The first 6 rows are patterns. Each new row is the sum of 2 different patterns, raised or lowered, with some noise. Before adding, each is slid sideways (what falls off one end comes back at the other), maybe read backwards, and multiplied by a number that may be negative. Names go in the order of the patterns.
Known rows, each followed by the names of its patterns:
[  0   2 -22  10 -54   1  12   5  13  -9   6  32 -32 -22  24  24 -39  24
  24  -3  13  21  18   9 -17 -20 -13 -18   7  -6  15   9  -8  -5  -3 -24
  53   5  13  -4 -12 -60  18  32  21  -1] : F
[ 44  -5  -2  21  23   7   7   5   7 -12   5  30  28 -18  30 -18  32 -37
  19 -45   5  -5   2  20  34  -2 -48 -37  25  23 -28   9 -16  52  -9   4
  22 -14 -35  -4  -4  24  18 -15  22  -4] : A
[  3  -4 -52  24  -3   6 -11  23   2   3 -30 -22  -9  16  19 -21  10  15
 -37  13   2 -15 -13 -25 -38  -1  13  -5 -27 -15  10  48 -17  -2 -17 -43
  24  27   4 -17  -8   6 -13 -14  31 -16] : L
[ 29 -12  15 -20 -25 -54   2 -35  -4  -3 -15  -7  -6   4  32   3 -16  45
  28  35  -8 -22 -27  15 -17 -17 -13   2   3  -6   8 -19   2  43  -2 -23
 -41   1  19  -6 -56 -14  13  -4 -13 -17] : K
[ -4  30   2  13   9  -2  26   9  49  11  15  -3   9 -24   2   0  37   8
 -28 -41   2   2 -25  10  14   0  14   7  -9 -30  12   6   7  14 -15  15
  -3 -36 -33   0  13  27 -17  28 -32 -21] : D
[ -3 -15 -37  44  19 -57 -12  19  11  -1  19  16  32  13  -4   9 -12  -3
  12   3 -17   4   3  31  12  -4   2 -23  27   4  28   8  23  26   9  -4
   9  38 -41  -9  21  13   7  17  -6  24] : R

New rows, each followed by the names of its patterns:
[-12  -4  17  17 -10  10 -10  13  -9  -1 -21 -12 -24   3  30  -9 -19  -9
   5 -20   0 -13  15 -29  14 -14   9  33 -16  -9  -5   3 -15  -5   2  18
   5  -3   4 -17  14 -18  -7  23 -14  -8] : A L
[ 52   1  -3 -22 -27  34  43  -6   4  31 -11 -29 -16  16   4   8  37 -40
 -11   3   3  15 -21   2  55  44   7  -3 -25   7  -2  18  12  17 -39 -11
  -5   5  20 -26 -10 -57  -4 -17   4 -23] : L D
[ -9  -5   4 -24  14 -14  10   9   8  12   1 -23  51   0  10  -3 -12 -34
  20  25  14   2  -3   1  -5  10 -42  18  23   3  -3  -5   6  37 -29 -13
  15  17 -50  19  11  -1  10  14  15  -2] : F D
[-19  11 -21  28   4   8  -4  25 -28 -11  36  -4 -11 -31  -2 -14  -2 -17
  13   6   1 -10   1  17  27  13   1  18 -17 -11   6  -5  12  -4  22 -18
  -2 -10 -18   9  -2   2   5  48  11 -14] : D R
[ 19  -4   1  -2 -22  12  10   3 -12  21  -3   4   0 -16 -10   9  -2  -3
   2  -5 -17 -16  21  13  -1  -2 -37   2  -3  22  -9   7  -7  38  12  11
   8  -8 -20  22  10   8   3 -20   2   2] : A L
[ 12 -17   2   5  18  -8 -13  41  13  28  13  22  -7  26   0   5  20  12
  38  -2  -8  -2 -10  32  36  -9  29 -28 -27  11  45  13   5  11  20  66
  10  51  12  -3  27  39  -3   4   7  47] : L D
[ 14  13 -24  -4  37   4  24  -7  20  51 -15  32  28  41   1  17 -25  24
  -5  18 -25  35  49  26 -22  19  59  30   1 -32   6  27   2  24  13   2
  15  43  20   2  24  36  25 -31 -24 -55] : A K
[ -9   4   5  51  -9  36  37   6  -4 -28  49  45  21  33   8  35  39  19
  22  28  47  44  36  45  -5   3  18 -25   5  29  49  43  87 -10  -1  65
  60  45  55  46  41  24  28  24  43 100] : D R
[43 35 27 42 54 36 56 28 71 41 50 46 30 50 59 37 46 36 55 65 73 45 26 16
 39 36 50 54 32 85 92 30 16 69 66 49 16 71 50 33 29 55 45 68 25 38] : F R
[-42 -54 -42 -44 -26 -45 -16 -30  17 -57 -49  36  -5 -45 -44 -37 -38 -36
 -41 -40 -17 -33   1 -47 -36 -24 -17 -12 -34 -57 -30 -25 -34  -1 -34 -14
 -70 -38 -44 -54  -7 -15 -39 -71  12  -8] : L R
[35 46 57 49 41 36 45 48 15 41 40 44 69 44 35 30 29 78 46 33 30 32  6 54
 66 38 49 48 36 41 55 12 34 38 48 52 50 41 64 25 43 33 54 25 50 70] : F L
[  0   7  43 -41 -43  -4 -14   3  14 -32   9 -31 -59 -61 -27   9  31  -9
  28 -47 -11   7 -18  12  23 -21 -42  42   2  28  12   8  -3  -1 -83  -1
 -31  26  -4 -41 -32  19   7 -90 -13  -2] : F D
[ 10 -15 -28 -52  -3  18  38 -39  23 -30  44 -98   2 -49 -21  15 -23  -5
  26 -20 -72 -42  39  34 -81 -19 -28  21  28   2  -4 -50 -48  -2 -15 -26
 -20 -37  -5 -13  43 -53   1  18 -12  15] : A L
[ 21  20  16  -8  35  39  21   0  -3  35  49  39  16  39  33  29  21  18
  33  -9  25  18  16  21  50  35  60  11  14  20  49  29 -13   9  30  26
   3  34  -1  27  17  27  21  32  11  20] : K R
[  8  14  -8 -14  -4  -1   1   1   3  -9  -9  -9   0 -14  19   8  32  -8
 -24 -12  16  18   1   3  -6  -1 -15  -2 -21  19  -9   0   9  -7  -7   6
 -19 -22  12   2  -7  12  15  -6  -6  11] : F R
[ 40  13  32  -9  34 -20  29 -23  26   1  13 -16  11  39  15  -3   2  -4
 -13   6  -2 -26  18  -8  29   1 -12  13  25  34  20 -22   3  22 -26  38
  -9  30 -20  -9  25  31   9  -9  -6 -12] : A R
[ 6  5 17 33 23  8 41  5 34 30 53 38 24 25 51 47 31 47 23 -6 53 28 40 41
  2 19 61 48 40 25 32 20 17 29 20 19 75 58 23 55  5 37 43 25 34 36] : L K
[ 27   9  15  29  48  23  22   9  15 -20  25   0  -1  15  25  42  -1  13
  41  79   8  27   2  19  30  30  56  16  21  47  42  15  37  15  46  37
  19  14  18  -8  13  49  -7   3  33  47] : K D
[-31   0  11  22 -15  28  -7   0   2  44  47 -14   4  28 -20 -20  15  -2
  25  18   1  -1   4 -38   1  13   3   2  36  39  14 -18 -28  -5  21   2
   8  20 -19 -39  -6 -22  10   5 -10   6] : F D
[ 14  -7  -8  -7  18  -9   7 -30  20 -14 -17  16  -5  24  17  -7  23  29
 -34   3   4   8 -16  25  15 -36   4  12  26   3 -51   8   5  15   7   8
  15  17  35 -58 -17   9  -1  -7  47  -6] : F L
[ -2 -28 -16  12  20  -7 -28 -10  38 -30 -15   9  -8 -18  21 -30  -5  -4
 -39 -54  21  12 -38 -27  -4 -23 -10  -6  -4  -8  27 -16 -12 -15 -39   1
  -5 -33  -8  -2   5 -25 -36  14 -22   4] : L R
[-26 -14   4 -27  24  -5 -10  -6  -2  14   1   4  12 -11  -4  -4 -35  27
  13 -17 -17  -8   3   2 -18 -11 -19   0   9   9 -44  -8 -19  -9   8  -9
 -11 -15 -19   6  -1  13   6   0  21  23] : L K
[ 36  16  12  26  -7   1  -6  36  13  23  -1   6   8  18  26  -7  42  16
  10  24 -10  31  30   5  14  43   5   0 -16  51  34   9  22 -44  -5  32
  30   9  25   2  42  15  31  32 -10 -24] : A L
[-32 -31 -52 -57 -49 -20 -43 -15 -32 -24 -41 -64 -32 -32 -52 -73 -27 -62
 -51 -41 -36 -37 -28 -72 -34 -74 -43 -26 -21 -29 -22 -17 -81 -55 -43 -40
 -42  -4 -39 -48 -47 -48 -43 -24 -51 -34] : F D
[-11   4  -6   4  21  -5   8 -16 -19   6   5   6   3 -14   9  44  13   5
  -2  10  17 -23 -36   5  36 -17  11  -6  29  -5   9   7  10  13 -12 -45
  22  10 -25  -9   0  16  12  28  -8  23] : K R
[ 45   3  47  45  56  43  24  15 -18  15   9  65  57   9  17  50  32  70
   4  28  67  41  71  53  22  19  32  12  33  12  39   9  34  43   7  23
  63  30  14   1  44  49  11 -25  36  25] : A K
[ 18  -2   0  39 -12 -12  20 -34  24   5  21   7  26  18   9  -7 -24  -2
  16  26   2  13  19 -34  17  11  -9 -12 -12 -26  11  30   8  -8  -8  18
  52 -14 -23   0  -9   6  19   7   3  -4] : L R
[-11  -3 -14  -1   1  -1  30 -43 -24 -83  -8  -1 -23  20  27  -7 -42 -70
   3  16 -23  -2 -14  45 -43  -5  12 -60 -67  -8  19  12   7 -45  17 -16
  43  -4  32  16  33  -6   6   6   0   5] : A D
[-10  18 -59  21 -39  10  15 -14  -2  23   5 -38 -37  25  23 -43  13 -18
  42  17 -12  16 -17 -26 -19  -8  15  26  -4  19 -15  23   4 -11   6  35
  -4   1   9   9   0  21  21  12 -16  36] : A L
[  5 -37 -49  -3  16  21  -9  -5  -3 -15 -23 -28  17 -23  31 -22   5  15
  -6 -21   2  15  14 -25   0   8 -14  22  27 -14  -7 -15  13  10 -29 -20
 -31 -20  10   6 -31  35  -7 -11  -9  18] : A L
[-18  -7 -40 -39 -34   5 -13 -52  27   6 -17  -9 -10 -16  17 -26  23  19
  34 -47 -14  27  12 -13 -12 -10 -14  10 -29 -25  -2   7  16  -1 -35  -9
  18 -12  -5 -31 -15   5   1  20 -33   5] : K R
[ 17 -13 -24 -31  -7 -16  -7 -11  18 -33 -23   1   9 -26 -22  -4 -36 -15
 -21  -6  21  -3   6  -8 -23 -10  -8  -8 -18  30  12  -8 -21 -10 -45   4
  -2   8  -6 -14 -19 -10  -4  -2   2  22] : F D
[ 28   9   0  -6  -1 -13  11 -17   7  20  10  10  11  12  24  25  -7  32
  33  24  -1  -1   0  29  -3  -2  -7  14   9   7   5  17  11  34  14 -16
 -10  14  20   8 -18  -1   7  -2  16   5] : L K
[-32 -17  -5 -21   0 -26   0   0 -23 -22 -38 -11 -20  -5 -30  -6 -27 -26
 -32  -9  -2 -36 -34 -14 -14 -11 -16 -47  -8 -15 -29 -61  -3 -11 -39 -27
 -17 -12 -24  -7 -11  -7 -19 -30  -9 -40] : K R
[ 14   0 -11  34  -2  -3 -28  18  49  18  -6   3  20  30  -1  -4 -24  -3
  23  35 -30 -16  -7 -17  23   0 -14  52  47  -8   7 -10  18 -35  19  29
  12  -8  -3  -1  -4  25 -54  -4 -39 -15] : L D
[ 15  30 -18  10  52  59  27  46 -10  13   2  27  26  78  13  15  -6  21
  19  12  56   3  79  50  36  19   2  12  31 -26  79  62   3 -22  60  -9
  -6  28  -8  -3 -30   7  30  46  31  59] : F D
[-57  15 -31 -25 -46  23  18 -40 -11 -41 -13 -17  11   4  52 -19 -20  -9
 -30 -10   7 -14 -24 -22 -20  -1 -16 -11  -1 -18  19 -13  28  11 -21  25
  11 -32 -29  42 -46 -28  14   0   1   1] : F R
[-37  -4  -4  -3 -36 -10  -3 -16 -28  -6 -22 -32   7  -6 -61 -17   4   9
 -19 -37 -13  46 -10 -18 -16  -7  -4 -47 -20 -35  21   5  25 -24   7 -35
  -6  -5 -11  -9 -23 -48 -17  -8 -45 -33] : F K
[-17 -53 -27 -23  -4  -3 -24 -58 -53 -16 -34 -45  -1 -32   4 -21 -37  18
  17 -23 -50 -18 -10 -15 -42 -82  -4  -1 -31  10 -46 -56 -44 -22 -22 -47
 -17 -27 -43 -12 -26 -28   6 -51 -27 -22] : L R
[  0  -6 -28 -16  14  20 -27  -1 -26 -25 -25   9 -18  15  -8   6 -11   3
 -16 -50   3   4   1  -9   2  -3  21 -15  -6 -13  13  14   3 -29 -15 -21
   5 -21 -33 -12  -5  11  21 -12  -4  36] : K D
[  4  15  36  53  -9  33  39  28   5  31  22  13  17  48  33 -28  -2  16
  38   5  29  41  63  10 -13 -44  64   3  -5  22  33  -6   9  17  16  40
  -2   0 -24 -10  -3  25   7  20  15  16] : D R
[ 19  41  29  -2 -13  14  -5  26 -21 -25  16  -7 -31  33  44 -25   5  20
   4  31   4   3  95  23  58   7   1  -2   3 -26 -14  64  28  20  -2  15
 -48  39  45  18   8 -21   2  33   4  -5] : F K
[ 36  -1 -13   6 -28  -8  -2   9  15  -4  -3 -22   9 -14  -1  -5  37  -8
 -21  10 -19   5 -13 -12   8   9 -11 -30 -10  28  16  -9   1 -60 -10  -4
  16   0 -17  -5  24  18  20  11  -9   5] : L K
[  4 -34  26 -16  28  -2  54  -1  22  12  22  16  10  -4 -10 -19 -11  19
 -57 -19 -27  -1  11  22 -14  14  13  18  -1 -14  -6   4   5   9 -49  22
  14  59  -1 -11   6  42  -2  -9  29  31] : A K
[ 24  47  -9  10  25  35  -8   6  45  14   9  -1  16  46   4  49  16  16
  45  20 -10 -19  60  25  37   3  17 -30  26 -12  16   6  13   1  15  12
  10  30  46  50  -7  17 -15   0  20  23] : F D
[ 34   1  60   6  22   6   4 -38  -3  19  -5 -11 -23 -41  -3   4 -40  17
   1 -22 -24  29  -5 -84  -8   9   4   4 -12  16  10 -37 -48  -3  -7  13
 -19  20 -56 -29 -13  43  -1  -2   1 -30] : D R
[  3 -15  -8 -11  66  -5 -21 -40 -43  26 -24  17   5  24  16  12 -32 -46
   6  22  26  -4  -3  30 -36 -20 -27 -12   3   4 -48  28 -16 -21 -26  15
  12  58  -4  -1  10 -29  70  37  19 -16] : L D
[13 46 25 23 49 11 40 13 38 39 43 39 76 30  4 14 60 45 70 38 54 62 41 31
 49 40 27 23 94 34 32 39 43 70 30 61 77 91 26 29 10 65 32 73 64 34] : D R
[ -5  -3  11  10 -15  30  20  13  21  25  25   5  -3   0   7  -1  19  10
   9  15   6  -8  -2  -2  57  12  19  -1   5 -27  27  34  41  12  19  11
   1  22 -23  21  16   4   6  15   7  40] : F D
[  8  -5  -3 -25 -22  -9 -35 -19 -32  36  -1   1 -18 -30 -25   0  10  -5
 -10  -5   1  -9  -3  -9 -25 -10 -13  -6 -18 -27   1  43 -27 -48  40   0
 -11 -16  12 -28 -13 -12 -25   2  25 -36] : F R
[  1   0 -13 -10 -10   7 -26 -30 -29  23 -52   1  -5 -22 -19 -41 -26 -15
 -31   6 -10 -28 -18 -47 -30  -8   4 -33   7  -1 -47  -3  -4 -54 -51 -23
  20 -14  -1 -42  -4 -19  11 -31  26  -5] : L D
